All groups share one centre, and each spreads out both ways along 9 directions, with some noise.
In the rows, zero is written as 128.
Some rows, each with its group after it:
[153  93 156 105  64 144 130  99 147 139 133 109 143 147] -> sut
[133 125 111 104 141 136 103 104 123 125 137  93 150 140] -> Doti
[164 139  98 140 138 134 104 172 119 130 122 128 127 142] -> Tavok
[159 139 189 122 126  68 121 136 164 162 120 172 109  84] -> lor
[ 70 127 161 136 126 170 154 112 138  93 170 108  75 114] -> sut
[111 181 102  80 141 125 171  69 118 195 102 108 133 131] -> gikov
[ 83 135 122 118 106 114 101 121 102 135 120 138 147 145] -> gikov
[125 111  93  96 134 180 164  85 132 160 192 157 122 172] -> sut
[153 201 136 118 176 128 115 123 163 144 108  90  74  88] -> gikov
[ 48 125 153 164  91 137 156 124 148 198 115 169 101 100] -> Tavok
[ 84  90 137 173 164 132 109 164 135 217 109 131 138 127] -> Doti
[ 79  92 146 140 168 151 153 138 125 170 141 136 121 154] -> lor
[146 134 145  92 148 116 183 115 121 143 113 147 124 163] -> Doti
[164 155 137 112  49 108 134 121 142 151  59 158 134 157] -> Tavok
[201 140 150 128 147 118 147 160 148  96 104 123 102 124] -> Vosov
[166 132  91 134 127 119 114 144 122 135 121 154 149 136] -> sut
[155 176 127 151 130 112 125 165 125 137 143 101  92  44] -> Vosov
[115 114 174 143 124  93 165 130 136 124 101 145 128 103] -> Doti
[121 143 108 117 125 135 102 155 104 181 145 142 127 156] -> Vosov
[102 185 154  94 171 146 125 130 141 151 133 128  64 162] -> lor
[120 104  95 142 178 165 164 112 152 210 135 133 126 130] -> lor
[ 95 128 107 177 151 160 127 178 124 208 153 135  99 101] -> Doti
[136 186 160 101 110  68  97 135 105  51  71 127 131 136] -> Doti
[155 120 156 117 131 109 151 172 104 130 163 167 119 142] -> gikov
[111 166 161 118 102 117  99 138 137 193 103 109 104 115] -> Tavok
[166 153  69 115 175  87 134 127  92 113 134 148 167 103] -> sut
[108 157 195 140  78  77 145 142 125 113  98 118 106  61] -> Vosov
[161  95 119 157 115 142 167 171 118 180 150 108 134  92] -> Tavok
[114 156 149  56 173 130 173  81 121 162 154 115 107 156] -> gikov
[ 90 177 104 127 137 155 180 113 111 149 157 120  85  86] -> Doti
[112 162 141 115 103 142 157 102 147 161 129 128  92 110] -> Doti
[ 68 126 107 161 151 147 113 149 124 198 101 139 126 144] -> Doti
[119  86 171 102 117 140 180 103 120 119 177 110 128 124] -> sut
[ 40 161 115 105 172 144 139 101 102 203 120 100 122 148] -> sut
[ 94  96 121 147 169 153  80  97 176 155  94 109 143 154] -> gikov
[ 99 153 125 123  68 144 149 123 101 112 118 120 122 142] -> Vosov
[168 127 179 125 126  70 133 190  92 103 155 134 125  87] -> sut
[ 76  97 177  86 116  97 180  91  93 108 144 173 152 167] -> Vosov
[ 99 101 201 156  94  89 116 152 135  71 105 157 123 120] -> lor
[199 128 104 110 188 131 117 174 109 153 143 105 135 157] -> Tavok
[ 91 138 154 115 122  83 156  59 138 131 105 124 148  69] -> Vosov
[149 127 146 101 101 119 145 118 126 141 145 150 130 141] -> Doti
[ 80 140  93 150  74 151 159 155  75 101 133 175 122 161] -> gikov
[ 58  98  99 178  77 159 157 122 116 137 160 171 132 108] -> Tavok
[112 141 173  96 132 108 118 147 109  96 112 147 113 189] -> Vosov
[137 118 168 124 112 125 159 178 104 125 139 144 108 156] -> Vosov
[112 144 173 103  90 113 124 118 132 172 122 113 117 123] -> Tavok
[146 130 106 101 124 123 101 125  96 102 155 115 154 145] -> Doti
[140 134 130 141 146 121 152 152 118 143 128  92 119  87] -> Tavok
[ 67 155 140 120 120 104  84 102 126 149  73 121 142 138] -> gikov
[105 118 147 179 173 138 102 191 139 187 110  85 104 103] -> sut
[163 137 164 130 142 103 107 214 103 101 184 187  89 135] -> gikov
[109  77 142 150 104 129 182 118 121  43  93 126 154 151] -> lor
[167 162 182 110 101  79  86 151 146 126 107 147 105 117] -> lor
[ 55 112 135 173 163 169  98 176 122 156 125  98 102 148] -> lor
[159 138 171 137 157 122 112 119 189  85  89  87  94  99] -> gikov
[133 133 136 115  65 123 102 114 141 114  94 167 137 176] -> Tavok
[189  87 137 160 143 140 148 184 149 128 117 144 117 150] -> Doti
[171 115 142 114 157 137 139 175 117 103 143 147 110 189] -> Vosov
[109 155 138 144 151 135 104 174 122 157 143 129  91 119] -> lor
[198 142 125 118 111 118 100 146 150 151 109 124 128 134] -> lor
[157 110  97  96 156 144 151  76 147 165 137 121 153 144] -> sut
[ 39 127 139 183 126 144  92 131 152 136 126 154 101  95] -> lor
[139  92  85 133 108 156 140 137 101 125 177 167 152 160] -> gikov
[120 116 190 140 105  79 124 180 111 171 139 158 122  94] -> Vosov
[149 160 107  95 118 116 106  63 155  59 119 135 136 123] -> gikov
[115 120 128 126 164 137 167  78 165 141  57 118 136 155] -> Tavok
[180 128 131 141 121 118 142 145 146 112  77 113 132 129] -> Tavok
[ 79 165 200 102 130  96 106 151 110 136  96 126  97 158] -> Vosov
[102 174 129 158 115 123  66 155 149 147  58 102 109 113] -> sut
[103 126 144 132 145 120 137 115 149 186 153 179 109 101] -> lor
[199 115 113  95 116 147 114  97 168 171 140 121 143 146] -> sut

New rows. What belongs after each?
[117 128 109 123 132 140 162 116 129 137  90 151 133 177] -> Doti
[ 97 145 171 121 152  91 152 156  80  96 164 112 108  83] -> sut
[172 154 106 104 168 114 109 145 118 110 108 136 132 174] -> Tavok
[122  94 104 100 127 123 181  80  97 102 148 143 174 154] -> Doti
[ 59 149 140 128 128 125 160 122 114 225 142 160 109 106] -> Doti
[ 80 164 131  64 108  85  92  99  69 167 171 144 158 133] -> Doti
[108 113 129 127 138 140 121 130 112 127 168 118 129 129] -> Tavok
[107 131 161 138 160 124 144 161 110 111 168 113  96  89] -> sut
[ 93 144 135 103  87 134 128  83 132 178 153 131 124 113] -> Doti
[152 167  65 120 118 143  99 147 105 153 114 119 141 155] -> Tavok
[ 99  97 153 105 106 120 172 117  87 123 152 122 154 138] -> sut
[131 128 113 144 176 110 152 141 112 113 122 135 135 110] -> sut
[176 128  64 167 146 137  95 186 131 148 158 215 123 138] -> gikov
[149 137  77  83 129 136 116 105  97  97 213 188 141 160] -> gikov
[ 89 167 104 150 116 121 104 146 101 100 136 161 114 115] -> Tavok
[120 149 165  86  62 121 134 116 104 100 169 141 106 135] -> sut
[143 177 149 117 118 131  94 155 131 169 173  95  75  72] -> Doti
[133 158 182 120 141 105  98 138 152 165 133  77  92  70] -> Doti
[110  88 163 116 123 139 210 117 120 131 127 134 129 161] -> Vosov
[ 53 134 184 106 136 118  89  79 151  79 119 132 111 150] -> Tavok
[117 125 174 102  78 130 117 105 141 142 119  91 126 132] -> sut
[ 76 131 150 158  88 127 117 167  95  96 137 119 113 111] -> sut
[146 166 180  68 106  93 130 101 128 124 135 115 114 119] -> sut
[182 165 134 116 157 112  80 152 167 206  93 114 110 123] -> sut
[120 173 128 151  89 101 121 174  89 124 144 135 108  69] -> Tavok
[104 133 163 119 101 106 184  89 128  83  99 121 127 110] -> Vosov
[148 125 132 117 144 121 144 102 143  91  85 111 140 149] -> Tavok
[199 104 140  99 163  99 186  95 147  72 125 149 146 137] -> Vosov
[ 44 131 159 149 124 118 148 121 114 103  77  96 126 118] -> sut
[135 109 107 138 186 165 117 157 120 189 158  60 125 118] -> Tavok
[100 156 131 152 100 114 101 164 103 101 114 133 113 112] -> sut
[121 146 129  91  99 128 166 110 122 173 117 182 121 181] -> Doti
[102  95 132 130 133 167 176 107 126  87 194 132 108 124] -> sut
[148 172 124  96 117 108 137  85 141  94 111 122 121 110] -> gikov
[172 182 124 128  49 109  93 162 127 116  71 134 120 137] -> Vosov
[152 186 112 136 134 112  91 153 147 202 167 180  86  67] -> lor
[123 134 191  71  73  82 158 137  69 125 165 141 136 136] -> sut
[128 156  82 144 167 167 102 143 140 177 146 114 103 117] -> gikov
[ 87 129 106 117 150 145 158  57 127  47 134 115 133 126] -> Vosov
[169 106  69 139 175 167 122 128 137 163 184 125 136 119] -> sut
[ 90 126 130 130  90 125 140  84 125  67  97 111 146 123] -> sut
[116 112 153  91 114 110 130  96 132 138  82 160 157 205] -> Vosov
[155 116 134 157  84 119 141 182 117 106 131 187 121 138] -> Doti
[ 73 162 133 151 157 155 154 180 109 185 109 133  77 148] -> gikov
[ 95 131 114 129 141  99 133 168  67 156 137 185 148 156] -> Doti
[145 158 106 116 131  99 143 106 127 221 143 122 141  50] -> Vosov
[193 130 115 115 177 119 121 137 150 150 121 137 131 143] -> Vosov
[106 173  81 128 142 166  34 144 129 167  92  93 125 185] -> Doti
[147 157 166 101 117  86  74 152 111 143 155 115 121 105] -> Doti
[ 78 138 156 141  74 133 103 141 133 160  70 113 122 151] -> sut
[121 141 142 123 147 136 171 113 140  90 143 155  94 130] -> sut
[ 81  99 151 160  95 120 148 125 137 173 124 164 131 101] -> Doti
[ 98 150 127 162 120 126 118 132 139 177 109 101 116  65] -> Vosov
[136 138 121  75 101 111 141  74 119 138 119 127 160 153] -> sut
[113 196 113 147 143 112  50 163 133 168 105 121 100  96] -> gikov
[132 162  84  98 111 153 111 115 114 134 110 145 129 198] -> Doti
[159 180 166  74 133 108  86 159 112 153 103  87 107 175] -> lor
[122 110 182 147 147 122 161 157 130  85 124 122  98 117] -> Vosov
[126  88 106 150 129 153 174 122 143 133  88 160 146 180] -> Doti
[120 189 178 100 122 116  85 132 150 175 111  93  83 114] -> sut
[109 177 134 117 116 104 108  96 132  67  72 103 124 122] -> Tavok
[151 132 121  98 170 119 130 122 108 102 139 125 138 159] -> Tavok
[ 83 154 145 101  65 115 143  96  93  87 110  97 140 126] -> gikov
[166 127 152 134 112 111 159 164 120 107 141 153 111 112] -> Doti
[149 173  94 119 135 146 141 133 107  80 138 104 105 125] -> Doti
[190 126 171 130 133  90 125 158 161 157 100 134 118 106] -> lor
[ 84 125 114 164 152 121 149 157 103 135 101 152 134 130] -> Doti
[ 88 161 173  83  94 105 151 134  68 104 186 141 102 120] -> sut
[162 146 142 102 130 133 170 100 165 110 145 189  84 146] -> lor
[149  60 135 158 126 147 156 137 159 123 117 167 140 164] -> Tavok
[107 170 126  87  94  89 133  98 103 148  71 153 155 169] -> sut
[165 133  90 157 104 127 107 134 143 103 113 134 137  95] -> Vosov
[150 148  80 186 113 143  87 160 154  97 103 152 116 107] -> gikov
[ 63 130 135 120  89 125 121 102 125 224  94 131 147 142] -> Vosov
[100 105 142 168 127 120 140 175 124 131  94 199 123 173] -> gikov
[128 111 129 164 180 122  66 142 183 149  89 166 126 149] -> gikov
[167 106 114 128 159 123 117 142 150 220 122 147 149 146] -> Vosov
[189 142 170  78 103 106 131 124 136 129 164 122 111 117] -> Doti
[102 128 160  90 109 110 163 110  95 203 119  70 152 122] -> gikov
[ 73 156 108 111  92 127 158  97  78 114 172 131 129  90] -> Vosov
[117 125 107 128 102 131 109 149  89 126 137 120 151 147] -> lor
[134 117 121 126 108 119 156 149  97 170 136 142 146 134] -> gikov
[ 90 135 145 137  93 134 154 107 156 208  76 139 116 126] -> Tavok
[ 99 119 156 132  86 168 126 129 149 136 141 122  95 146] -> sut
